The same things were measured in two ways. Each way mixes the same 8 hidden numbers, adds some noise and spreads widely along 5 directions of its own, which tell nothing about the thing.
Some things both ways: the first way, then the second way.
[  8  28  13 -11 -29   3   9   0 -26   7 -12 -12 -35  -8  11   5   7   5
  -2  -5]
[-30  23   7  -8  32  -5  -7  -7  -8 -14 -24 -15  -2 -39   3]

[ 27 -12  11 -24  -4   7   9 -13  22  -7   6  15   5  23   9  -6  18   1
 -14   9]
[ 11  44  37  -3  23   1  -2   8  -4 -15  26   1  -1   9  22]

[-23  -7  16   2  17 -11   1 -21  -2  -8   3  -5 -38   4 -13  -2  -2   2
   9   8]
[ 27  54  26  15  11 -40 -15 -28  27  29   2 -42  10  -6  15]

[-18 -11  15   0 -25   3   9  19  -7   4  -1  -9 -27 -10  -7  15  13 -15
  -4   8]
[ 44  15 -18   9  22  -5  15 -24  33  31   1 -38 -10 -16  17]

[  7   3  24   0  -9  -1  -8  12 -38   5 -10   4 -12  -1 -15  16  -9   3
 -21   2]
[-16  15  -5  -4   9   7  -4 -15   2   4   8  -4  -7 -13   5]

[  8 -18   5  -7  23  15 -23 -10   8   0  -2  26  12  13 -24   6  10 -14
 -13  -4]
[ -6  51  45 -11  17   0  10 -20  32  -3  15 -28   3  -2  25]

[ -2  16  12   7 -18  -3  14  13  -6  15 -18 -33 -33   1  18  -5 -11   2
   2   3]
[  2  12  -1  -2  -7 -23  -2 -28   8  20   4 -15   2 -24  -2]

[ 23  10  -1 -13 -10  25   2  -6 -29   3  12  -2  -4  -3  23  11  -5   5
   0   2]
[ -4   9  -2  14  -1   2  -3 -10 -11  22  -4  -9  -2  19   7]

[-16 -13  24  -8 -16 -22  17   6   3   4  -1   1 -12  -1  -5  11  34  20
  -8   5]
[ 18   6  -5  18  22 -11  -4  11  -3  -1   9 -28 -11 -17  13]

[ 14 -13  24   7 -25 -11   0  19 -17  -8  -1   0  11  -5  19   7 -16   2
 -19  14]
[ 20  -9 -36  16  13  14 -17  -1 -12   3  10  -1 -31 -25  21]

[  3  -3  18  -3 -11  -4  17   9 -33  -6  20   5  11   2  20  23  19  16
   4  16]
[ 22  31  26  33   7  -2 -15  -3  23  -3  14 -19 -15   4  15]

[-35 -11  -9  24  14   1  -6  12  -1   5 -11 -18 -15  -7  -3   2 -14 -24
  13   7]
[ 33  12  -6  -5  -7  12  12  -6   6  -6 -13   7 -13  -5   3]

[ -5 -19 -10   4  11  -2 -24 -11  -7 -13  -6  26  27  -6 -10 -10 -11   2
 -21  -6]
[  4 -14   3  11   9   5  -4  13 -27  19   6   6  -4  13  16]

[-18  -2 -12   0 -15  11   1   3 -22   2   5   2  -1 -10  -5   3   2   0
  -4  -6]
[  3 -28 -27  -6  11  11   1  11 -19   3 -28   4 -15 -31  -2]

[ 29   5  16  -2 -35 -23  10  20 -16   7 -17   3  23  -2  26  -2  -3  17
 -27  11]
[  5  -4 -11  26  15  23 -13   5   3  11   1  21 -19   6 -20]

[ 14 -17   9  -3   9  -8  -9  -5  13  24  -2   7   2  17 -17  -2  -4   0
 -13  10]
[ -6  25   4 -11 -19   7   2 -15   1   8   9  13  -2   7  -4]

[-20   1   1  -2 -20   1  16  15 -27  -2  -3 -12 -21 -14   2   7   1   0
  -4   8]
[  4   5  22 -14  -4  13  17  12 -29 -27 -13  37   1  -5 -13]

[ 15   3   2   3  19  31 -18  -4  14  -3 -18  -7  -5   9  16  -4 -11 -21
  -2  -7]
[ -2  30 -10   0  23   6   2 -12  10  -4   0 -31 -14  -9  17]

[-14 -23 -13   0   6   3  16   4  24  29   9 -23  -4   7   5  -1   6  11
   4  13]
[ 12  13  23 -20 -11  -1   7 -12   1 -27   2  21  -9 -17   0]

[  0  11  10  18 -18  -3 -12   8  10   7 -17  -6   0   2  12   1   1 -22
  11 -11]
[ 16  16 -22  28  -5   9   2  -9   9  28  -7 -37  -9 -12  14]

[-34 -25  -8   8  13 -44   3   5  13   4 -14  15  18  -2 -20  -7  15   4
  -5  15]
[ 28  -7  23 -26  21 -28  -6  13   8  -1  27 -13  -3 -31  35]

[ -6   1 -10  -8 -17   3   1   1  12  15 -20  -2 -11  -2  -9 -15   5  -2
 -18 -11]
[  8 -10 -26  -7  58 -12  -7 -17  26  34   2 -27 -12 -34  16]

[-20 -12  -2  11  -1  13   8  32  10  13 -19 -29  -7 -13  17   9   2 -14
   0   8]
[ 35  14  13  16  -5  18  33 -14  13  -1  10   6 -12  28  -6]

[-10 -19   5  -2  11  -5  -3  -2  12 -23 -15   9   1   8  -5 -17  -6   2
 -24   2]
[ 14  11  18 -14  40 -18 -13   6   9 -17  13  -5 -11 -43  15]

Other things, the second way, with their names:
(282): [ 29  -1  -9  14  32  -5 -16  -6  33  11  27  -9 -25 -20   4]
(58): [-15  27  19 -11  18 -17 -12   7  -6 -17  -5 -25   2 -39  21]
(231): [ 16  21  47 -29 -24 -30   3 -13  10  -9  20   7  11 -21  13]
(41): [ 12   0 -23   7  20   9   6   1  -2  24  -2 -18 -10 -22  11]
(327): [ 23 -22 -32   9  17 -21  -7  -4  -4  20 -11 -16 -14 -33  -4]
(244): [  8  16  18   8   6 -18  -3 -11  18   6  -2 -24  -3 -35   9]
(402): [ 12   9  11 -13  23 -36 -20  -9  -9  15 -16 -13   8 -25  13]
(491): [  6  36  20 -15  -7   2  -6 -12  10  -6   1  14   0  -6   1]
(67): [ 13  -4 -17  -3  14   6   4  -3 -13   5 -18   2 -10 -17   3]
(400): [-13 -25   1 -25 -17 -23  15 -11  -1  33   9 -11  15 -25   0]
(245): [ 16  27   6 -27  31   0   4  -1  19 -17   0 -20 -12 -28  22]
(95): [ 27  35  29   8 -15 -17  -1  -9 -12  12  16  -9   9  23  26]
(417): [  7  -4 -14  34   9 -19 -10  -4  13  35  -5 -22  -4  -9 -21]
(117): [-10  24  11  -8  17  12  17   5 -24 -44 -11 -17 -10 -21  20]
(256): [ -2   5  -5  14  -1  39   8   8 -26 -26 -19  14 -21   0   2]
(121): [ -3  12  10   3  -1   0   0   9 -22  -2 -16 -13   1   4  16]
(441): [ 14  16   6  22   1   1  -8 -28  30  20  12  -9 -11  -8   2]
(288): [  9  33   1  -7   9   9   0   3   0  -4  -1 -25  -7 -12  32]
(431): [ 15   1  11  -6  37 -34 -24   0   4   1   1 -12  -7 -27  13]
(137): [  5 -14 -29  -8  30   6  10  -9  -7  27   5  -9  -9   4  10]
(131): [-11   3 -13  -7   8  21  16  -7 -30  -1  17   8 -11  18  18]
(168): [-37   9  38 -14  -9 -10  -7   8 -26 -23  16  12   6  -2   7]
(193): [-10  11   2  -8 -15 -26   9 -13  -6  41 -10 -33  20   4   5]
(4): [ 21  41  11  26  16  -5 -12  -3   3   5 -24 -11  -3   1  -7]
(200): [ 43  33  -5   8  17  31  16  -9  -1  -8  -1   4 -20  15  25]
(91): [  1   3  -9   0  45 -30  -9   2 -16  18  -3 -35   1 -16  22]
(252): [  8  20  10  12   8   1   2 -13   4  21 -30 -10   2  10  -1]
(194): [ 17  30  36  22 -32  -7   6  -4 -10   1  -9  -1   8  19   2]
(392): [ 17  20  25  19 -31  -3   2  13 -26   4 -16  12  10  25 -11]
(185): [ 24  12  20  43  22  -8  -6   0  -1  19  15 -11  -6  15   8]
(294): [-13  20  10  14   0  31   2   0 -29 -29 -17   9 -11  -8  13]
(169): [ 13  16   6 -23  18   5  13  -8  -8 -16 -22  -6  -9 -27  23]
(494): [ 18  14   5 -13  21 -45 -13 -20  25  38  28 -28   8 -19  18]
(313): [-32  36  11 -22   8  -3  -6 -16  10  -7 -32 -23   2 -29   7]
(496): [  2  -3  -7  15  32 -11 -14   9 -28  -9   4   6 -15 -10  -4]
(368): [ 33   5 -40  38  32  -3 -21  -5  32  26  -9 -24 -27  -4 -20]
(487): [  2   2 -36  10  43   9   4   2  -3 -13 -14 -34 -28 -35   9]
(162): [ 16   1 -20 -24  47  10   2  -1 -11 -10  27  -6 -23 -22  39]
(353): [ 19  -3  -7  23  23  11  -9  23 -31 -22 -26   8 -21 -22  -2]
(28): [ 12  -9 -18 -20  36   1  -3  -3   2  -1  -9  -6 -19 -16  17]
(385): [  1  31 -12  38   0  20 -17  -5  19   9 -23  -9 -18   5 -24]

Some of these things the first way, each followed by its name:
[ 12   3   4  -3 -35  -4  12  13  -8   4 -10 -14  -8 -18  29   0  -7  -5
  -6  12]
(67)
[ 14  -4   4   2 -11  30 -10  10 -30 -10   8   4  15 -10  21  15 -10  -9
  -7  -4]
(256)
[ -8  -6   2   3   8 -15   9   0  27  13 -17 -16  -6   9  12 -16   5  13
  -2   5]
(368)
[ 16 -10  16   3  23 -29 -19   3 -22  -6 -22  22  31  -6   2   4 -14  18
 -28  11]
(168)
[ 12 -31  -1 -16  -4 -13  22  -7  33  15  24   2  16  19  13  -5  16  14
  -2  27]
(231)
[-23  -6  -7  13   4   9   0   3  14 -16 -24 -20 -17  -5  18 -24 -22  -4
  -8  -7]
(327)
[ -8  15 -16 -16   0  20  11 -25  21   4 -10 -17 -33   5  12 -21  12   7
   6 -17]
(91)
[  9 -15 -20  -9   9   7  -1  -6  27  15  -7  -5  12  -3  14 -13  -2  -3
  -6   9]
(28)
[ 15  -2  -5 -11   4  -5 -11 -22  22  13  -8   9   0   4  -1 -11   5  -5
  -2   1]
(193)
[-15   7   9   1  -8 -11  18  -2 -19   8  12 -15 -26  -6  10  14  11   4
  22  16]
(95)
[ -5  18   4  -2   3  13  -1 -13 -17 -12  -2   4 -17  10   0   0   9  -4
   8 -12]
(58)
[ -4   0 -15 -14  -5  15  22 -24   6   4  31  -5  -8  12  19  -2  22  12
  24   3]
(392)
[ -2  10  -3   0  -9  37   5   1 -16 -33  -4  -9  -6   0  34 -11 -10   5
  -6 -16]
(185)
[  8  -2  -8 -10   0  -1  11   0  36  19  -7  -8  -2  12  13  -5  20 -14
  10  11]
(245)
[  5   3  15  16 -15 -25  -6  15   5  -9 -31  -3  12  -8  26  -9  -8 -11
  -9   4]
(244)
[ -1  -3  10  -8  -8 -13   3  -9   1  23  14  11  -8   8 -17  18  32  -8
  14   9]
(288)
[  1   7 -13   4  15  11 -15 -15 -13 -10  -2   8   9  -5  13  -1  -6 -11
  11  -4]
(121)
[-16  -3  -6  -1 -20  -3   9   6   3  23   0 -20 -26 -19   4   8   9 -14
  14  11]
(169)
[ 27   8  -8 -13 -13   8  22 -11  18  26  16 -13  -5  24  24  -6   8   1
  16  15]
(491)
[-23  -9 -19   4  27 -17 -11 -28   8  -6 -11  -2 -16  -8  -5 -25 -23   0
   2   5]
(402)
